All rows are made from the same 8 directions, up to rounding. Whole rows:
[[  2.1 -15.9  15.1  15.1 -10.9   7.6   8.3   5.6  52.7 -30.4 -15.8   9.1
   37.4   4.1 -24.9 -20.3  35.4   3.0   1.4   4.1 -12.5  20.2]
 [ 22.2 -14.7  41.3 -24.8 -40.1  42.9   3.1   6.6  50.3 -27.7 -32.6  14.0
   12.0 -21.4  33.5 -16.3  40.5  52.6   6.5   1.6  -8.5 -29.5]
 [ -4.0  16.9  21.8 -30.9  31.2 -25.9  21.7  12.6   2.3 -21.1  19.6  53.4
   40.2  -4.5 -13.9  -3.9  58.8 -33.6 -14.4   2.0  -6.1  -8.4]
 [ -1.3  13.9  10.5 -11.9   9.4  11.0 -14.0   0.2  18.4   0.1  -9.3   8.9
   14.9 -23.9 -12.4  26.8  12.4   7.4   6.6  -0.3 -12.3  10.2]
 [ -6.4  -8.7   3.4  28.1   2.6  16.9  -2.6 -19.9  -2.4   9.5  -6.9 -40.4
   -6.1  -1.3  -1.2  29.8 -31.2   6.5  13.6   2.6  -5.0  16.5]
 [ -3.0   5.3   0.4  -2.3   1.7   4.2   5.0   1.7   8.8  -5.1   9.4 -11.8
   -5.0   5.9  -0.7   9.3 -23.0 -11.5  13.8   2.4   5.8  20.3]
 [ 19.2  34.2   2.9 -24.3 -18.9   6.4  63.6  21.9   9.7 -57.9  29.8  17.2
   15.0  19.0   5.7 -28.5  16.7 -24.7   4.5  44.3  29.3  19.6]
 [ -5.8   8.2 -53.1  19.8  -9.6 -17.2 -14.9   2.0 -25.3  21.2 -14.2  -2.6
  -20.3  -9.0 -34.5 -30.9  -1.3  14.0 -14.5   4.4  -3.1  14.3]
 [ -2.4  -0.6   4.1 -12.6  -1.7  -6.4  17.7  10.4  13.0 -16.0  14.4   5.3
   -1.5  14.0   2.6 -17.7  -5.3 -18.2   8.3  -0.2   8.3  12.4]
 [ -7.3  -4.7   9.9  -8.9  -1.7   3.0   5.6   2.2  22.6  -8.9 -13.6   9.9
    9.0 -17.0 -13.3 -14.9  25.5  10.5   5.1  -4.0 -15.0  10.5]
 [-12.7 -40.2  -4.5  23.0  -6.4  -4.4 -11.5 -15.0 -15.3  27.8  -7.6 -34.7
  -35.7  14.7  19.6 -14.3 -38.5  10.4   5.1 -25.9  -2.6 -12.2]
 [ -0.8  20.9 -22.8  13.7   2.6  -0.7   6.6  -1.6 -11.9  -1.6   6.3 -12.6
   -0.7   0.2 -21.7   9.4 -14.3  -9.3   1.9  19.0   6.0  27.3]]

The start of a row, then its end:
[ -8.9 -15.4  -1.0  -3.9   2.6 -13.5   3.1   4.6   1.3   3.7  15.5  -7.6
 -18.2  22.2  10.8 -14.7 -28.8 -20.0]
[  8.9 -16.0   8.5   5.1]
[ 15.8  -8.9  -8.8  25.9 -24.0   8.0  -4.7  13.2  44.1 -26.1  -1.2  -5.0
  21.3  31.9 -13.8 -14.9  -7.8  -7.6]
[ 0.8 10.7 12.3 21.7]
[-10.4   1.3  15.5 -20.6   9.6   1.9  12.8  -7.2 -13.9   6.0  -1.0   1.0
 -11.7 -20.5  12.0   3.3   7.6   7.3]
[ 6.8 -5.8 -9.0 -8.1]
[-21.0 -26.7  17.6  15.3  20.5   3.5 -13.5 -27.0 -16.3  32.1  -9.1 -33.1
 -17.3 -10.7  11.6  30.6 -26.2   7.7]
[ 11.6 -25.0 -18.1  -6.7]
[ 21.8  21.2   3.1 -13.7 -21.6  35.6  -5.7   4.4   5.9  -5.9  12.5 -27.2
 -22.9   9.0  38.5  37.9 -58.1   6.8]
[22.1 15.4 27.6  3.0]
[-20.7 -44.2  19.8  29.1  10.8  -7.9  10.7 -17.2  10.3   3.2  -3.8 -25.0
   2.8  16.4  -2.2 -10.3  -7.2 -10.2]
[  7.9 -20.7 -14.6   7.1]
[-17.5 -14.4  25.6  -4.9  19.8   1.7   8.7 -14.9  -5.3   9.6   6.0 -18.5
  -9.6  -4.5  14.4  20.7 -17.7  -8.3]
[ 16.5 -15.6  -9.2   1.7]
[  5.4 -20.1  -0.1  26.1  -8.6   7.5 -22.4  -1.7  23.2   2.8  -3.8 -19.1
   4.1  22.7   2.1  10.5 -27.3  -1.8]
[ 4.2 -8.7  4.2  5.0]
[  4.9  17.4 -11.5   0.5   0.9   1.4  23.1 -13.7 -64.1  12.5  12.9 -17.0
 -27.0  -2.8  25.8  10.0 -15.7   4.3]
[ -8.1  19.4  14.6 -23.3]
[ -8.2   4.4  19.4   4.5   1.8  22.9  29.9 -11.6  16.5 -18.8   1.8 -30.2
   3.2  -7.6  -3.4  19.8 -15.6  -2.6]
[26.6 14.9 -3.9 35.8]
[ -3.3  -7.1  -7.6  11.9  12.0 -30.0  21.0   2.6 -21.6  -6.6  20.2  12.7
  10.3  27.4  -6.4 -24.7  13.6 -31.4]
[-17.6   2.4   8.2  -7.7]
[  6.2  20.2 -19.5   9.5   6.0  -9.9   7.1  -0.6 -30.4   0.9  10.3   5.1
   5.5   4.2  -9.8   5.0   5.6 -10.5]
[-15.3  18.6   9.1  -2.8]
[  8.3  17.8 -24.7   9.0 -20.6   8.1  10.7   8.8  10.7 -17.3  -4.0  -5.0
   1.1   0.6 -21.3 -17.4  -1.1   5.7]
[ 2.0 24.1  8.2 28.5]
[-23.5   8.0  31.0 -49.8  27.9 -13.1  13.9  19.4  54.5 -23.9  15.0  33.6
  20.6 -13.5 -22.5  -4.0  19.9 -34.4]
[ 26.8 -18.9 -15.0  41.6]
[-12.6 -29.9  42.7  -7.2  -8.0  28.9  29.8 -17.0  16.3  -7.7   1.3 -46.0
 -27.7   2.6  42.3   7.8 -41.0   8.4]
[ 38.4 -11.6  -1.7   7.7]
[ 15.4   7.7  45.5 -37.1  -6.4  25.6   9.0  15.0  52.1 -35.5   8.2  19.2
  25.0   0.9  25.2  19.2  11.3  -4.8]
[18.0  3.1  6.3 -1.7]
[-16.7 -12.3   0.6 -19.0  -6.8  11.4 -31.8   4.8  40.1  16.9 -19.5 -12.4
 -27.2 -21.8  -5.6  -1.1 -30.0  20.2]
[ 29.4 -30.2 -15.6  27.6]
[-16.0  -5.7 -18.6   0.6  35.0 -44.7 -11.0  -2.6 -54.9  35.7  35.9   0.0
 -26.1  29.3  11.0   6.7 -39.2 -45.3]
[-11.0 -24.1  13.4 -17.3]
[  1.5  14.3  -4.0  -9.0   3.2  -6.9  14.3  10.3   5.1 -15.4  16.1   9.3
   6.9   9.7  -7.4  -4.9  -0.5 -20.9]
[ 2.5  9.8  9.7 15.5]
[  7.3 -37.8 -11.0  38.5 -10.7 -24.5 -17.5  10.5  26.6  -8.1  -6.1  17.6
  29.5  41.6 -18.9 -42.5  24.1 -12.8]
[-26.2 -13.3   0.5 -11.9]
[  4.9   4.9   9.1   5.3  -4.9   8.1  22.1   2.0  18.0 -25.7   1.6   1.3
  21.2   4.0  -9.4  -3.8  16.2  -5.5]
[ 2.7 17.0  1.2 14.9]
[-17.0 -16.1  22.6 -65.0  -5.2  -8.8  11.5  18.0  19.0   0.1   7.1  19.8
 -40.4  -9.4  34.2 -44.0  -6.5   1.8]
[ 23.7 -36.0  -2.0  -8.3]
[ -0.8 -25.4  17.2 -11.2 -26.4  12.6  35.5  -7.0 -11.8  -7.2  -7.9 -15.7
 -32.2  -1.0  40.9 -41.9   1.3  26.9]
[  7.3  -2.6   2.2 -24.8]
[-11.5 -20.6  15.7   5.3  -3.9   5.8  23.2 -16.5 -10.3   1.0 -19.2 -10.0
  -6.4 -19.3   5.2 -21.1  25.7  24.8]
[  0.2  -2.8 -18.4 -11.1]
[ -1.0   3.7  37.1  16.2  19.1  29.2  23.7 -30.7 -19.1  -2.7  10.4 -42.5
   7.7  -3.2  24.8  67.6 -26.0  -5.7]
[17.2 16.5  0.3  0.3]
[  7.5   4.7 -11.1  -9.6   1.7 -25.0 -19.1  27.5  33.5 -14.9   1.7  51.7
  35.0  11.2 -30.4 -28.1  42.4 -18.0]
[-19.8  -6.3  -0.9   1.4]
[  5.3  49.3 -17.0 -30.9   5.4   4.6   1.7  19.0   6.9 -11.4  28.3   3.1
  -8.3   0.0  -7.8  28.1 -38.0 -27.2]
[20.1 18.6 22.1 40.0]
[11.1 -9.3  0.6 27.5 -5.4  3.3 -0.5 -7.1 -6.1 -3.5 -3.4 -6.1 15.7 14.7
  2.5  4.4  7.7  2.3]
[-14.0   9.1   3.5 -15.0]
[ 19.1 -11.5 -15.9   7.9 -35.5  -5.7  -6.1  24.1  39.9 -26.3 -21.9  37.5
  26.8  10.5 -21.5 -63.4  54.5  18.4]
[-23.8   5.9  -0.6  -8.1]
[ -5.1  11.9 -20.4 -27.3  -4.7  -7.1 -26.3  24.4  32.1   4.1   8.2   8.8
 -20.0   3.3 -11.6  -8.7 -35.1 -12.5]
[ 18.8 -16.2   8.1  32.8]
[ 26.7  10.3  42.9 -13.6   2.3  17.7  24.3  -6.2 -18.4 -21.8   9.8  20.8
  31.6   1.0  43.2  29.0  40.8   3.6]
[-17.9  21.5   9.5 -55.8]
[ -3.5  34.0  -5.9 -18.3   2.7  31.0 -36.8  -2.8  20.8  16.8 -25.3  -8.4
  -5.7 -54.1 -22.1  50.8 -12.2  32.9]
[ 21.9   2.8 -18.1  31.8]
[  7.9  14.5 -13.1   7.7 -12.9  13.3  10.3  -6.8 -21.9   0.3  -7.3 -12.7
  -9.6 -11.5   1.9   1.8  -0.4  19.3]
[-3.5 20.8  4.1 -1.8]
[  4.1 -24.5  57.2 -14.3   5.9  12.6  15.3  -8.7  14.4 -14.4  -4.0  13.1
  23.4  -2.8  35.6   9.3  36.2   7.3]
[ -1.3 -10.8 -10.7 -40.4]
[ 14.3  20.6 -34.2 -39.2  -9.4 -30.4 -25.2  35.4 -11.3   8.0  16.1  51.2
 -16.3  12.1   6.4 -36.9   6.2 -11.0]
[-21.4  -9.8  21.5 -25.3]
[ -6.2 -35.1  21.8   4.9  -1.2  -1.3   0.2 -11.0  -2.7   9.4 -11.5  -3.9
  -5.6   1.4  21.5 -14.1  11.2  13.9]
[ -3.8 -20.9 -11.3 -29.9]
[ -6.4 -36.2  32.0   4.7   4.2  -1.0  11.3  -8.2   8.5  -2.8   7.5 -12.7
  -1.8  22.5  28.9  -3.8 -11.3 -10.9]
[  7.6 -19.5  -0.3 -16.7]
[ -1.9   0.1 -15.0   8.7  -7.0   0.9  -5.2  -0.9  -1.9   5.8  -7.1  -8.8
  -9.3  -3.0  -9.2  -7.3  -8.1   8.2]
[ 1.0  1.4 -1.1  9.6]
[ 12.3  -4.2   8.1   0.2  -4.3  -5.2   3.7   8.5   9.1 -15.3   4.2  21.2
  21.7  15.0   4.8 -11.6  25.0  -7.1]
[-14.1   3.6   5.6 -18.0]
[ -4.5   5.4  27.2 -22.1   8.6   6.6  32.2   3.3  14.5 -23.0  25.8  -7.6
  -0.3  12.2  17.9  11.7 -20.5 -27.7]
[23.9  4.0 10.9 18.4]
[  0.2  -0.6  -7.8 -17.3  -7.0  -6.5   3.3   1.6 -28.7  13.1   1.8   4.4
 -28.7  -4.3  22.2 -19.5  -3.7  10.9]
[ -5.3  -6.1   5.8 -24.5]
[ 22.4  -3.1  -2.4  12.4  -5.1  -1.1 -19.0   6.7  -5.6   1.2  21.8  -3.1
   3.2  42.3  28.4  20.9 -33.3 -20.6]
[-10.0   0.5  27.8 -25.0]
[ -9.3 -27.8  24.2   0.3   9.7  -1.7 -21.6  -3.0  29.4   7.2 -13.6   7.6
  13.8  -4.1  -1.1   4.2  13.6   4.3]
[  2.7 -27.9 -19.1  -8.2]
[ 14.6 -17.8  -9.4  29.6 -27.8  13.1  -6.2  -2.6   6.6  -3.2 -11.1 -20.0
  -4.1  19.7   9.8 -12.9 -13.7  16.9]
[-5.2  6.2  9.1 -8.4]
[ 36.4  -2.9 -14.1  23.5 -39.4  13.1  -2.5   5.2  -9.7 -12.8 -12.2   7.2
  10.2  19.2  19.1 -22.7  22.0  27.3]
[-29.9  23.8  18.2 -41.7]
[-16.7 -32.5   8.7  -7.0   3.6 -12.4  -3.8 -15.2 -33.2  31.9 -19.1   1.5
 -28.9 -19.9  21.5 -27.3  18.3  28.4]
[-10.0 -29.9 -20.0 -42.6]
[  2.4  14.9  -0.2   8.3  11.3  -5.9  17.4   2.6   2.7 -18.8  15.3   5.6
  25.1  11.4 -17.6   9.5   8.9 -25.9]
[-2.9 17.8  5.9 17.9]
[-17.9  -5.8  -5.4  30.0  22.1  -8.9   2.8 -19.0 -16.0  12.8  -3.9 -19.3
   7.7  -6.0 -27.3  15.7  -0.9  -8.4]
[ -0.8   0.0 -15.2  18.9]
[ -9.9 -54.9  28.9  -5.0  -2.7  -5.3 -39.4   9.3  62.0   7.8 -11.5   6.3
   1.4  19.8  13.6 -16.0 -11.6  -1.2]
[ 12.8 -53.5 -13.0  -8.8]
[-24.9 -10.5   5.6   1.8  16.7 -22.9  57.4 -10.7 -28.7 -10.3  15.9  -7.8
  -8.3   4.6  -7.1 -35.3  13.0 -23.4]
[ 3.2  3.9 -5.3 13.7]
[ -5.8   5.3  28.1  -7.2   1.3  21.8  35.8  -6.1  23.8 -27.6   3.7 -16.7
  10.2  -8.3   0.4  12.8  -1.0  -4.5]
[25.0 14.6 -3.8 29.9]
[ -8.8  20.3   2.7 -27.0  26.3 -18.4 -10.2  12.1  10.8  -0.5   5.5  38.7
  22.2 -18.4 -26.4   8.4  31.5 -17.7]
[ -4.3  -7.4 -11.8   9.6]
[-26.8   4.8  -6.7 -19.0  28.1  -7.4 -39.5  -5.6  -3.3  41.4  -4.0  -9.6
 -28.1 -28.9 -12.0  33.8 -36.5  -0.4]
[ 20.2 -32.3 -17.6  20.6]
[-21.0 -26.2  16.8  -4.6  -2.3  15.9   2.3 -18.2  -0.8  20.2 -11.7 -40.5
 -41.2 -15.0  23.5   4.0 -39.5  20.8]
[ 29.1 -23.0 -12.2   6.6]
[  5.2  12.6  -7.8   8.4   3.7  -7.5  15.6   7.8   4.3 -19.1  20.9   1.2
  15.1  23.6 -11.7   1.4  -7.8 -30.1]
[-0.5 16.3 14.9 20.0]
[ 12.2  13.2   9.0 -10.8  11.9   2.7 -31.8   4.5   4.2   8.2   0.6  22.1
  19.8  -6.4   5.0  37.0  10.4  -0.8]
[-10.1  -4.6  -0.4 -21.4]
[-12.9  -4.1 -15.4  19.9  11.0 -17.8  20.4 -11.3 -34.8   8.1   9.0 -15.0
 -10.5   8.2 -10.2 -12.1  -7.0 -13.9]
[-5.7  4.7  0.5  6.9]
